There are 3 nested groupings, the coarsest first. Each group lies inside one group of the grouping before and may be the whole of it. The rows also spread widely along 10 directions, which tell nothing about the answers.
(in the rows, 128 means zero)
Known rows, each followed by its group in each grouping:
 86 108  75 198 113  98  94 107 114 155 138 137 133 127 179 134 149 111 164 153 127 117 113 104 109  99 141 137  85 177 131 156 160
j_431 j_547 j_63
101 124 145 131 115 138 137 102 132 155 129 121 149 120 147 139 151 141 118 121 118 147 126 122 115 107 108 128 125 142 125 148 142
j_431 j_647 j_221
124 147 157 110 127 106 128 115 116 157 122 142 150 107 106 148 159 125 132 117 110 145 134 120 111 102 110 136 148 172 138 187 148
j_431 j_744 j_610
105 145 103 119 173 113 122 113  99 132 148 132 133 109 112 144 147 109 185  65 128  87 147 116  73 105 110  67 136 173 154  87 116
j_866 j_474 j_478
 93 112 113 176 109  91  99 135 117 149 115 129 132 113 158 104 136 158 140 130 141 134 122 132 123 101 138 114 102 148 143 166 128
j_431 j_547 j_634
 85  98 111 121 126 125 118 100 116 134 110 116 146 115 124 150 114 156 150  84 128 140 124 141 126 124 108  89 139 135 152  56 121
j_866 j_608 j_646
126 133 138 129 139 119 146 113 139 164 156 136 134 133 167 126 169 107 114 106 131 100 131 101  90 121 111 125 123 159 109 121 121
j_866 j_474 j_494
117 125 141 140 137 137 155 112 134 156 162 119 133 134 145 125 163 122 125 102 133 101 134 114  72 119 109 100 110 159 128  95 119
j_866 j_141 j_705
108 123  88 165 126  98  89 127 106 158 128 137 120 113 159 137 142 123 158 125 130 117 114  98 117  97 134 131 112 175 134 163 144
j_866 j_608 j_971
119 121 142 100 128 124 151 112 121 156 123 136 146 115 130 145 150 134 127  95 114 125 122 131 106 118 105 122 147 146 131 105 134
j_431 j_547 j_874
105 136 142  61 139 126 142 106 100 154 105 139 154  93 109 149 143 144 127  98  92 120 120 145  87  98 120 112 149 139 144 100 146
j_431 j_652 j_163
123 112 136 112 124 172 152 116  97 168 114 107 148  89 148 149 149 133 129  75 116 111 100 106 122  88  89 133 110 141 116 111 172
j_431 j_744 j_997
117 119 138 110 127  91 122 126 123 155 122 159 126 123 138 130 140 131 124 110 128 125 125 128 123 135 128 138 145 157 122 127 106
j_431 j_744 j_886
126 137 150 110 144 101 154 137 135 156 148 123 139 126 144 106 165 141 110  89 136 105 145 132  72 118 127  85 127 139 143 107  97
j_866 j_658 j_62
 87  98  86 131 121  75 108 128 103 147 114 145 129 111 162 122 130 140 147 111 126 101 120 145 112 125 161 109 115 148 158  77 125
j_431 j_647 j_259
128 109 134 118  99  97 153 111 128 175 131 130 164 116 150 146 160 123 104 129 115 131 120 132 112 129 128 143 124 155 150 137 165
j_431 j_647 j_941
 93 115 110  85 126 124 115 104 121 159 107 156 121 124 175 152 134 131 115 111 106 122 108 115 135 118 110 152 169 136  93  76 120
j_866 j_608 j_971
112 120 121 135 126 129 133 115 123 164 138 120 136 120 157 125 153 135 124 117 123 108 122 115  87 106 121 114 107 151 129 106 139
j_866 j_608 j_971
130 106 129 131 113 114 136 114 106 160 133 134 140 114 105 152 141 129 137 127 112 121 117 131  88 128 127 126 117 184 161 106 156
j_866 j_141 j_705
124  94 156  92  99 116 150 109 141 159 114 147 142 129 138 149 132 142  98 113 122 154 114 141 141 154 110 153 153 141 123  86 122
j_431 j_647 j_259
106 128 146 112 121 115 128  98 146 157 130 137 143 139 151 139 152 131 106 131 116 148 132 120 117 120 109 132 151 144 111 131 120
j_866 j_608 j_646
149 124 138  98 118 102 151 103 123 176 145 148 146 127 111 152 158 107 117 150  98 109 122 124  63 135 135 142 130 190 147 103 159
j_866 j_608 j_971
112 125 112 175 124 108 132 105 129 158 157 115 151 122 149 138 160 111 149 124 133 123 131 107  95 109 129 114  93 175 156 168 159
j_431 j_647 j_221
125 134 135 153 131  66 121 112 127 148 152 141 147 130  88 132 148 113 157 137 133 135 150 130  83 135 142 106 120 196 174 172 126
j_431 j_744 j_886
101 126 116 106 127 118 132 108 103 157 115 113 165  98 133 146 151 142 129 102 103 121 126 132  98  91 118 102 129 140 155 110 163
j_866 j_608 j_646
 93 113 108 129 118 111 108  92 122 159 121 155 129 133 158 153 139 105 141 142 110 130 112 110 128 120 126 162 138 172 109 122 141
j_431 j_744 j_997
 67 116 103 133 125  83  92 107 132 146 120 164 117 137 186 113 136 133 129 149 118 117 119 129 110 119 158 134 129 143 111 116 101
j_431 j_652 j_163
114 119 133 144 137 107 160 101 162 157 165 124 151 148 168 138 169  94 124  81 147 114 138  99 117 141 100 115 132 156 120 115 112
j_431 j_744 j_610
117 116 142 166 101 108 109 113 144 156 123 126 147 122 147 147 145 135 115 123 142 185 127 111 161 119  97 148 139 157 125 205 141
j_866 j_474 j_494
128 119 140 145 119 118 151 112 131 167 149 132 144 129 143 128 162 119 125 134 122 112 122 118  80 116 123 128 104 171 130 133 146
j_431 j_547 j_634
103 143 146 106 149 152 109 102 119 141 126 142 116 127 126 148 137 134 149 107 114 136 128 106 111  96  92 120 156 156  97 123 106
j_866 j_608 j_646

New rows, each followed by its group in each grouping:
117 118 127 143 131 143 109 114 112 149 128 134 115 118 136 145 132 131 153 114 126 127 113 101 115 104 107 130 120 169 113 127 131
j_866 j_608 j_646
119 127 123 135 129  99 126 112 121 163 143 152 128 125 149 126 157 111 133 148 113 100 115 115  73 113 151 137 103 178 128 144 140
j_431 j_652 j_163
129 101 135 103 101  77 140 117 148 174 127 167 133 138 182 127 152 118  75 139 118 117 115 128 121 160 140 171 145 152 109  93 117
j_866 j_474 j_494
102  83 111 142 106 123 127 115 128 150 112 109 149 117 154 153 122 153 125  85 143 160 112 127 155 129 105 119 135 133 144  89 137
j_866 j_658 j_62
109 107 129 142 107 134 138 117 125 164 126 120 142 112 172 129 146 142 114 116 127 128 110 118 122 111 118 140 104 140 123 133 150
j_431 j_647 j_221
127  86 115 140 119 101 127 123 123 157 133 151 118 129 146 139 125 119 141 104 140 107 106 116 129 153 131 144 116 172 124  81 114
j_431 j_744 j_886
103 129 133 119 127 133 145  86 137 159 142 114 161 132 144 148 161 122 118 122 109 132 134 117  91 105 104 113 131 147 129 111 150
j_866 j_608 j_646
106 109 117 141 133 113 142  98 135 146 154 127 142 139 134 155 146 110 143  90 136 122 134 117 103 136 104 101 139 164 147  84 121
j_866 j_141 j_705
110  87 130 155  90 132 103 106 109 152 114 139 127 118 121 144 114 150 147 160 118 152 102 136 120 128 134 153 101 174 139 123 154
j_431 j_647 j_941
100 128 148 133 118 113 122  90 140 149 134 150 140 144 115 139 143 132 137 162 108 154 134 137  90 125 122 134 141 172 130 137 125
j_431 j_547 j_874
 99 118 134 129 125 134 106 117 100 149 117 146 118 116 122 123 126 147 150 137 114 118 118 131  96 111 132 131 111 164 120 107 125
j_431 j_744 j_886
107 126 155 132 102 118 157 100 148 172 137 113 180 128 160 131 180 129  87 137 112 144 134 126 104 111 112 138 117 142 130 158 166
j_431 j_744 j_610
105 116 106 161 127  98 124  92 139 152 157 149 136 147 151 148 153  93 154 137 127 120 128 106  96 129 124 133 119 184 125 128 135
j_431 j_547 j_63
106 141 157  98 123 122 143  99 147 161 132 147 140 133 159 142 163 125 100 126 110 144 131 118 118 116 106 147 156 141 101 152 123
j_431 j_647 j_221
 99 130 173 153 119 161 161  87 167 154 158 107 161 149 149 122 169 137 109 132 132 154 144 123  84 109  84 110 109 138 108 142 129
j_431 j_547 j_63
124 109 151 157 106 137 142 102 135 161 144 121 150 133 124 134 147 130 126 145 126 140 124 122  94 128 116 137  95 171 133 134 149
j_431 j_744 j_886
 95 123 124 136 131 119 114 111 123 145 131 123 134 123 128 126 137 148 142 120 127 129 135 131  88 111 126  95 122 153 145 106 118
j_866 j_608 j_971
 91 119 143 147 116 118 112 112 142 145 128 129 133 133 158 112 140 152 115 128 137 147 134 132 116 121 118 116 125 138 118 128 104
j_866 j_474 j_494
112 110  94 161 133 142 113 112  95 154 142 140 110 114 155 143 133 111 175 121 121  87 103  96  94 104 132 138  85 185 120 110 152
j_431 j_647 j_221
 64 117 112 101 122  93 124  78 144 149 139 166 134 162 174 126 146 117 118 168  95 111 136 147  78 140 156 132 142 151 116  42 109
j_431 j_647 j_259
114 117 128 117 123 115 133 118 124 158 121 121 147 112 137 137 144 147 120  98 128 132 125 128 114 116 112 109 136 141 145 109 133
j_866 j_608 j_971
129 111  97 142 121  78 119 123 124 168 138 155 125 124 182 142 153  93 126 113 131 102 112  96 129 131 131 156 128 174 117 131 137
j_866 j_474 j_494
125 130 176  86 106 121 154 107 142 171 128 149 144 130 143 131 162 136  85 146 103 140 127 137 100 126 117 154 146 145 112 141 132
j_431 j_647 j_941
118 136 150 147 117 138 142 104 140 162 144 109 163 122 143 136 172 125 111 124 125 152 137 111  99 100  92 123 119 156 127 173 156
j_866 j_474 j_478
 89 104 122 156 110 105  94 110 125 139 112 150 126 128 138 136 122 147 150 134 132 157 119 132 136 123 122 134 131 158 126 140 117
j_431 j_547 j_63
123  92 154 138 102 105 132 102 143 153 132 142 142 139 106 140 125 136 125 139 133 157 124 140 119 161 124 140 126 172 143 109 120
j_431 j_744 j_886
108 116 122 145 125 142 126 108 120 155 136 119 136 124 144 147 143 131 140 115 126 137 120 110 105 104 110 122 120 159 129 120 145
j_866 j_658 j_62
101 108 110 132 116 101 110 119 105 155 125 152 119 122 143 134 138 131 135 139 111 108 115 130  95 121 144 134 124 171 137  94 134
j_866 j_141 j_705
125  86 119 124 113 124 141  97 120 162 133 148 131 132 137 155 129 105 139 123 119 106 101 117 109 151 127 155 117 181 125  57 142
j_431 j_744 j_997
121  98 135 118 109 125 143 113 125 161 122 137 139 120 146 146 138 131 119 113 122 131 111 127 123 132 118 144 126 153 129  98 143
j_431 j_647 j_259
117 132 186  73 112 141 145 126 116 158  94 140 144 100 114 122 145 180  95 120  98 149 122 158 103 104 106 131 151 124 122 127 128
j_431 j_547 j_874
 97 127 122 134 133 118 111 120 123 158 128 150 109 131 187 117 153 117 132 117 127 105 116  98 123 105 123 147 125 153  87 138 109
j_431 j_744 j_997
 80 123 144 163 108  99 131  94 189 152 155 133 143 168 202 110 164 128  91 147 144 160 146 118 129 138 121 134 131 132 101 161  94
j_431 j_647 j_221
 93 126 109 146 123 103 120 103 127 161 132 133 146 125 172 135 162 110 131 127 121 125 126 106 121 103 124 136 122 158 123 157 147
j_431 j_744 j_997
 63 127  78 137 127 104  94 105  98 150 108 142 145 106 174 146 148 129 154 127 104 124 120 119 121  76 128 127 128 144 127 143 162
j_431 j_547 j_63
109 122 136 152 135 134 122 106 122 145 137 122 133 122 124 140 140 123 160  97 140 134 128 107 118 113 102 113 121 168 130 144 125
j_431 j_744 j_997
108  99 125 156 116 110 133 113 145 150 136 135 134 137 164 130 141 130 130 107 147 132 120 118 125 135 112 127 119 151 119 116 113
j_431 j_547 j_63
114 145 158 128 129 140 131 108 137 155 137 133 136 127 144 146 162 121 127 115 125 158 133 101 127  96  90 140 145 156 105 195 132
j_431 j_647 j_259
 95 111 119 152 111 114 106 109 120 150 122 128 141 119 147 129 135 143 133 139 121 135 124 132 107 116 131 125 111 157 138 121 142
j_866 j_474 j_494
108 108 120 141 124 104 128  95 128 145 136 139 143 133 112 153 131 122 158 124 122 137 127 131 101 136 121 118 136 176 152 102 134
j_431 j_547 j_874
 95 113 125 157 121 131 100 112 122 139 124 135 120 125 141 145 126 137 159 115 138 158 121 114 145 111 108 132 128 161 121 152 122
j_431 j_647 j_259
107 116 105 122 128  70 145  98 135 165 153 145 152 142 156 132 162  91 126 128 118  92 133 124  83 143 151 123 122 171 146  87 133
j_431 j_744 j_997
104  78 134 133 108 124 123 124 120 139 111 144 118 123 131 116 107 169 138 115 135 122 108 155 108 148 132 116 110 145 134  44 101
j_431 j_547 j_63
114 119 142 109 115 116 123 101 133 157 122 149 136 127 140 148 141 129 112 128 113 144 122 127 121 130 112 150 151 156 117 115 131
j_866 j_474 j_494
 86 124 142 140 121 145 115 107 122 146 131 134 121 134 144 119 143 150 127 146 114 130 128 129  87 106 118 121 118 154 115 112 118
j_866 j_141 j_705
 92 114 119 142 107  92 105 111 119 149 119 141 138 123 142 131 138 140 138 147 119 144 127 138 115 118 145 130 120 161 149 141 139
j_431 j_647 j_259
131 133 158 115 131 112 134 116 119 158 141 150 124 127 112 122 151 120 135 135 116 108 129 125  73 124 134 129 118 182 130 130 119
j_431 j_744 j_997
103 125 119 132 137 129 114 105 121 142 125 121 139 116 133 162 136 130 152  82 132 149 126 104 142 104  89 112 153 152 127 138 129
j_866 j_608 j_646
105 112 121 124 129 119 130  99 124 149 137 127 143 131 132 138 138 132 138 121 115 114 126 129  84 124 126 106 119 158 142  70 131
j_866 j_608 j_646
 99 128 137 107 134 112 127 105 128 150 125 145 137 121 135 132 143 134 129 115 116 128 124 131  99 115 126 118 137 148 127 122 117
j_431 j_652 j_163
129 123 134 117 135 135 155 115 121 164 149 132 131 120 157 138 160 110 133  95 125  91 118 105  92 116 111 123 116 159 117 107 134
j_431 j_647 j_941
122 103 151 155  99 111 136 114 146 154 135 124 145 130 132 133 141 139 120 126 143 163 128 130 129 138 118 131 117 158 144 154 131
j_431 j_647 j_259
103 114 124 135 126 131 114 112 122 150 127 133 120 128 158 128 136 137 135 118 125 120 117 112 113 112 117 126 121 150 109 104 116
j_866 j_608 j_646
101 107 123 154 133 148 141 102 143 150 147 116 135 133 175 134 146 120 135  92 145 117 113  99 112 115 103 116 104 143 107 106 120
j_431 j_652 j_163
101 126 128 137 133 111 122 105 123 147 136 135 135 129 131 131 144 118 149 113 129 122 133 120 102 120 124 113 125 166 135 125 121
j_431 j_744 j_997
